Each new row is followed by its nearest point in the smallest flat space through zero that holds the last named rows.
(in the rows, 128 means zero)

K484:
[[ 71  89 160 171 105 171 166 157 130 165 138 119 160 155 136 174 126]
 [112  81 115 174 154 162 167 159 139 161 117 116 118  58 183 159 118]
 [101  50 166 129 157 204 165 241 144 135  50 164  99  99 107 182  60]
 [ 78 102 129 145 129 170 173 202  94 167  86 116 135  96 206 122 130]]
New rows:
[139 113  99 111  81 121 126  96 187 113 111 127  91 118 189 137 153]  [141 132 110 136 138 118 127 111 131 130 137 120 122 101 147 122 135]
[138 124 137 147 177 119 110 151  78 183 137 145 156 174 124  93  95]  [115 134 136 119 117 132 130 142 114 130 119 129 136 146 131 119 131]
[153 141 133 134  66 167 166 109 110  85 148 155 139  72  77 109 101]  [139 125 130 124 133 126 121 122 139 119 129 135 121 129 108 135 119]
[118 134 120 131 101 105 139  49  57 102 103 107 124 124 145 143 135]  [129 149 117 129 119 111 123 105 117 131 144 116 137 133 145 109 149]
[175  99 130  91 127 151 115 126 139 166  98 152  48 183 106 160 140]  [140 119 141 111 136 134 118 141 141 110 112 147 114 137  88 139 105]

K200, 4 rows:
[[145 129 150 146 137 106 155 106 158 108 147 101 123 138 196 171  98]
 [ 95 138 140 113 117  95 156 129 103  82 133 112 131 143 153 157 129]
 [ 30 102  64 132  80 118 177 138 137  99 158 124 124 150 125  55 194]
 [183  98 139 105  79 155 158  99 138 134 113  85  71  71 181 103 150]]
New rows:
[129 145 152 172  86 118 116 115 181 167  86 134 109 173 180  85 115]  [142 114 118 153 131 137 136 115 170 144 144 121 121 128 154 116 123]
[ 91 177  74  75 118  94 112  88 173 102 154  95 142 116 151 140 167]  [ 96 123 118 130 114 112 155 126 131 104 142 117 126 140 149 124 140]
[172 182 154 136 101 125  75 150 107 139  95 174  74  85 111 112 175]  [164 129 140  99 119 154 102 133  97 149  95 135 114  94  93 116 137]
[165 122 169 164 146 134 178 161 162 102 122 140 146 127 152 159 139]  [143 130 141 140 139 119 136 117 146 124 137 118 128 133 160 152 108]
[168 181 101 114 147 124 107 125 115  81  80 134 183  86 131  86 142]  [137 133 135 112 126 135 114 134 105 132 112 134 127 117 106 128 131]
[ 77 130 109 115 107 131  78 133 171 128 113 156  93 111 105 115  99]  [118 125 112 133 130 137 118 135 132 141 129 141 133 131 105 107 137]

K161:
[[ 88 136 151 126 165 174 105 176 155 138 123 135 162  89  97  73 129]
 [129 136 148 121 130 104 154 135  93  93 144 149  95 188  99 181 132]
 [108 112 130 169 185 124  94  71 161  82 122 118 109 145  67 102  63]
 [ 86 119 108 133 114 125 175 133 138 122 136 122 117 164 144 158 137]]
New rows:
[163  79 131 141 144 119 129 123 139 135 134 134  98 146  92 116  99]  [137 125 132 139 143 118 113 103 128 110 127 128 116 138 107 128 107]
[139 128 100 123 125  94 139 135 134 161 101 133 179  97 172 130 138]  [140 126 110 121 102 132 130 129 133 158 122 117 144 100 169 119 144]
[ 85 121 169 112 146 101 142 174 148  96 126 168 138 100 186 128  62]  [102 129 132 128 137 142 135 147 138 128 130 130 135 129 120 121 132]

K699 (4 x 17):
[[ 43 151 171  68  28 205  73 138 115 118 165 187 119 164 212 109 109]
 [ 41 178  95  55  50 156 183 158 145 134 191 179  96  68 207  35 134]
 [ 15 113 101 116  40 106 174 154 139 142 166 202 165 176 104 125 146]
 [ 39 170 126  50  18 156  31 103  92 144 175 212 125  80 155  74 135]]
New rows:
[119  99  92 143 120 154 159 175 132  90  83 166 141 165 134 160  87]  [111 110 139 143 122 135 162 148 142 121 127 129 139 180 134 150 123]
[ 75  95 115 175 109 173 140 110 145 118  89 130 109 147 151 154 152]  [111 117 140 134 115 139 141 141 135 122 129 134 135 167 138 144 123]
[149 155 109 143 100 165 178 120 124 143  98 169 141  95 152  87 158]  [118 142 112 113 122 127 154 136 136 130 142 132 116 100 144 100 132]

K704 (4 x 17):
[[ 63  56 127  92 113  91  84  92 131 117 153 155  40  86 163 174 149]
 [107  79  84 142  86 142  92  92  90 108  99 131  79 110 151 195 146]
 [134  97 102 135  41 170  49  99 113  57 188 154 106 118  87 213 145]
 [131 149 112  94  85 137 138 141 127 101 150  72  34  69 133 191 135]]
New rows:
[ 92 144 133 123  78  76 110 145 152 152  78 172 129 125 116 151 112]  [114 110 128 127 132 120 120 119 126 131 125 139 122 127 137 129 131]
[118  61 156  78  68 143 151 116  94 129  91 134 158 125 102 149 137]  [122 108 115 138 116 134 110 113 115 121 120 139 127 131 131 145 134]
[107 149 130 122 129  64 158 105  45 162 159  66 134 133 154 161 178]  [121 129 120 122 133 121 145 130 122 138 106 107  99 112 149 136 129]
[ 94 179 120 144 120  69 138 116  58 192 109  70 170 170 114 174 107]  [140 140 112 147 136 138 150 132 111 142  85 109 140 136 139 122 125]
[116 118  63 123  79  75 178 102 121 123  91 136 168 150 149 131 109]  [126 116 110 148 133 133 131 118 108 139  88 128 137 138 144 130 130]
[116 114 120 157 144 154 120 142 133 100  99  88  55 108 118 141 183]  [124 125 109 123 112 132 133 125 115 123 112 103  84 104 144 160 134]

K311:
[[111 118 128 104 102 164  47 112 130 226 123  84  60 165 182 114 156]
 [124  90 180  88 139 165  63  68 149 110  46  82 164 146  90  82 171]
 [147  71  77  63 121 233  18  51 200 167 131  90 145 119  83 133 188]
 [153  88 122  82 139 161 113 126 152 111 143 141 154 151 118 140 185]]
New rows:
[151 127 109 113 174 127 127 112 117 154 111 161 125 159 108 128 122]  [132 122 127 120 130 133 126 128 132 126 131 130 131 132 127 130 138]
[ 97 150 114 132  49 110 142 118 133 193 200 118 175 138 146 107 136]  [126 137 104 135 117 132 123 136 128 160 154 129 102 124 147 141 119]
[113 156 144 143 140 116 119 160 122 129 135  94 142 113 162 149 152]  [124 133 136 132 126 118 134 139 118 134 128 129 117 137 143 126 126]
[130 141  76 177 110 101 133 161 113 114 129 127 117 131 152 106 100]  [120 151 119 154 122 107 150 143 114 137 141 134 111 115 140 134  97]
[118 150 128 129 156 159 140 171 101  55 128 132 117 118 159 119 136]  [133 129 141 129 136 111 155 147 118 106 130 144 137 137 132 130 132]

K423 (4 x 17):
[[116 156 146 146 100 170  78  87 104 128 179 171 103 151 150 110 114]
 [125 170 147 170 101 135  99 151 143 165 108 194 205 140 162 140  81]
 [149 123 100 114 116 131  98 109  92 129 186 165 159 107 168 137 144]
 [115  76 171 130  93 140  87  93 150 121 108 104 143 120 163 171  82]]
New rows:
[131  91 108 148 121 149 126 128 108 141 128 136 136 205 102 156 102]  [122 132 140 136 121 135 120 124 133 130 123 131 127 135 130 128 116]
[107 133 115 120 165 129 207  99  76 126 122 152 187 151 136 133 154]  [143 140 101 122 142 113 145 149 118 135 135 142 149 118 126 123 148]
[124 120 112 111 100 182 115  82 100 141 119 195 146 118  74 139 112]  [127 140 132 136 115 142 106 115 117 132 149 153 132 133 144 125 121]

K405 (4 x 17):
[[ 90 189 108 164 107 114 156  76 119 141 174 174  35 159 133 167 133]
 [162 180 136 122 150 162 157  98 136  74 106 152 177  87  64  93 128]
 [113 154  96 116 128 110 124  88 146 153 149 131 127 164  26 103  96]
 [125 151 153 195 115 137  78  77 155 143 164 112 170 167  75 111  78]]
New rows:
[108  83 136 129 132  99  91 113  91 170 102  73 169 122 118  96 110]  [130  85 131 120 128 118  91 148 139 153 125  91 165 145 115 112 108]
[163  95 105 168 165  93 180 106  84 154 108  80 170 108 116 140 168]  [137 116 129 113 134 131 129 141 128 122 115 122 143 117 128 120 132]
[176 172 114 107 142 155 168  76  97  83  73 150 130 163  98 122 168]  [143 174 119 111 142 144 170 107 125  91 114 161 128  98  93 116 142]

K310 (4 x 17):
[[ 91  72 181 155  75 152  85 101 112  94  52 166 169  60 141 123 114]
 [201 167 121  84 130 145  91  23  97 139  82  96 141 156 120 125 126]
 [ 70 110 102 136 136 128 134 171  86 120  41  72 146 167 118 164 143]
 [ 91 127 128 128 145 100 128 144  88 147 154 141 147 154  63 148 107]]
New rows:
[160 130 143 129  62 163 119 140  84 117 116 175 121 162 139 111 192]  [136 124 135 128 118 138 119 113 131 121 110 128 131 117 141 123 130]
[161 101 120 158 119 122 167  85 161 162  73 137  85  95 132 133  72]  [145 126 137 127 115 141 119 108 139 120 114 132 127 110 149 118 131]
[113 125 106  88  96  92  78 149 176 161 168  95  90  87 134  85 155]  [142 133 126 131 130 129 141 140 157 127 159 136 109 118 149 116 134]
[141 128 151 131 127 134 159 132 153 126 182 149  80 140 121  92 118]  [145 138 130 129 134 121 142 138 157 135 187 150 109 118 134 114 126]
[146 106 118 142 100 150 125 168 174 104 104 107 139 152 167 140  88]  [123 118 122 137 121 140 137 149 147 114 103 112 118 119 164 126 144]
[ 78 142  90 153 181  93 142 166 120 123 183  96 139 120 124 198 124]  [ 90 129 107 136 152 105 156 188 121 140 159 119 121 158 102 145 129]

K885 (4 x 17):
[[ 87 159 107 116 179 168  68  53 167 123 151 141 121  94  79 182 173]
 [ 83 205 140 152  90 127 113  78 162  19 158 134  91 111 168 166 170]
 [ 99 138 156  86 159  73  96  15 140 109 144 143 122 101  87  97 129]
 [107 173  91 123 118 105  18  50  74  55 124  35  65  81  99 152 190]]
New rows:
[125 169 166 162  64 104  80 126  95 134 130 183 154 161  79 141 133]  [123 136 134 128 122 120 129 118 131 114 131 130 124 126 133 125 129]
[127 107  86  88 143  70  52  58 142  55  91  80 128 141 114  97 113]  [121 135 131 103 131  76  80  60  94 101 124  89 103 104 101 102 138]
[157 151 117 122 143  78 108  86 155 109 188 196 116 169 138  89 213]  [106 148 150 118 132 109 129  79 153 100 145 153 126 120 127 123 130]
[ 99 138 138 162 121 101 120 122 111 137  63 130  87  77 121  65 116]  [134 123 135 118 119  94 121 113 104 118 121 109 119 125 126 102 121]
[148 134 155 195 189 138 173 169 157  96 151 124 137 200  78 154  79]  [130 124 133 138 129 151 159 158 152 144 133 157 145 141 142 138 119]

K71 (4 x 17):
[[169 173 107 100 241  80  87 232 122  91  90  92 136 117  72  86 220]
 [175 120 101 161 195 142 192 180  98 141 125  88 139 132 154  92 206]
 [141 138 123 114 171 172 139 177 104 218  81 166 116 120 119  91 174]
 [214 203  86 137 240 155  78 152  73  86 112 113 128  80 146  78 117]]
New rows:
[133 104 144  91 174  99 120  73 127 165 105 180 122 152 155 172 133]  [116 127 135 118 115 139 122 124 130 154 118 150 122 127 123 130 119]
[149 105 138 141 143 176 112 100 168 119 172 125 102 164 147 123 130]  [133 123 125 141 120 137 141 111 123 123 140 123 130 128 146 131 115]
[168 101 142  79  96 174 127  83  77 160 171 108 129 132 140 169  99]  [127 122 129 142 103 157 140  91 119 142 139 142 124 124 156 134  91]
[ 81  79 111 178 161 133 107 175 174 160 167 151 102 153 145  84  89]  [122 120 131 128 120 136 139 129 128 149 124 136 126 132 130 128 133]
[157 100  83  87  94  90 134 177 174 143 101  86  96 153  77 108 170]  [109 114 136 110 135  92 134 173 150 132 115 116 132 146  91 129 185]
[142 126 114 165 121 181  90 101 136 145  79 122 128  99 125 111 169]  [139 138 123 128 143 150 126 133 114 152 116 142 123 119 134 115 127]
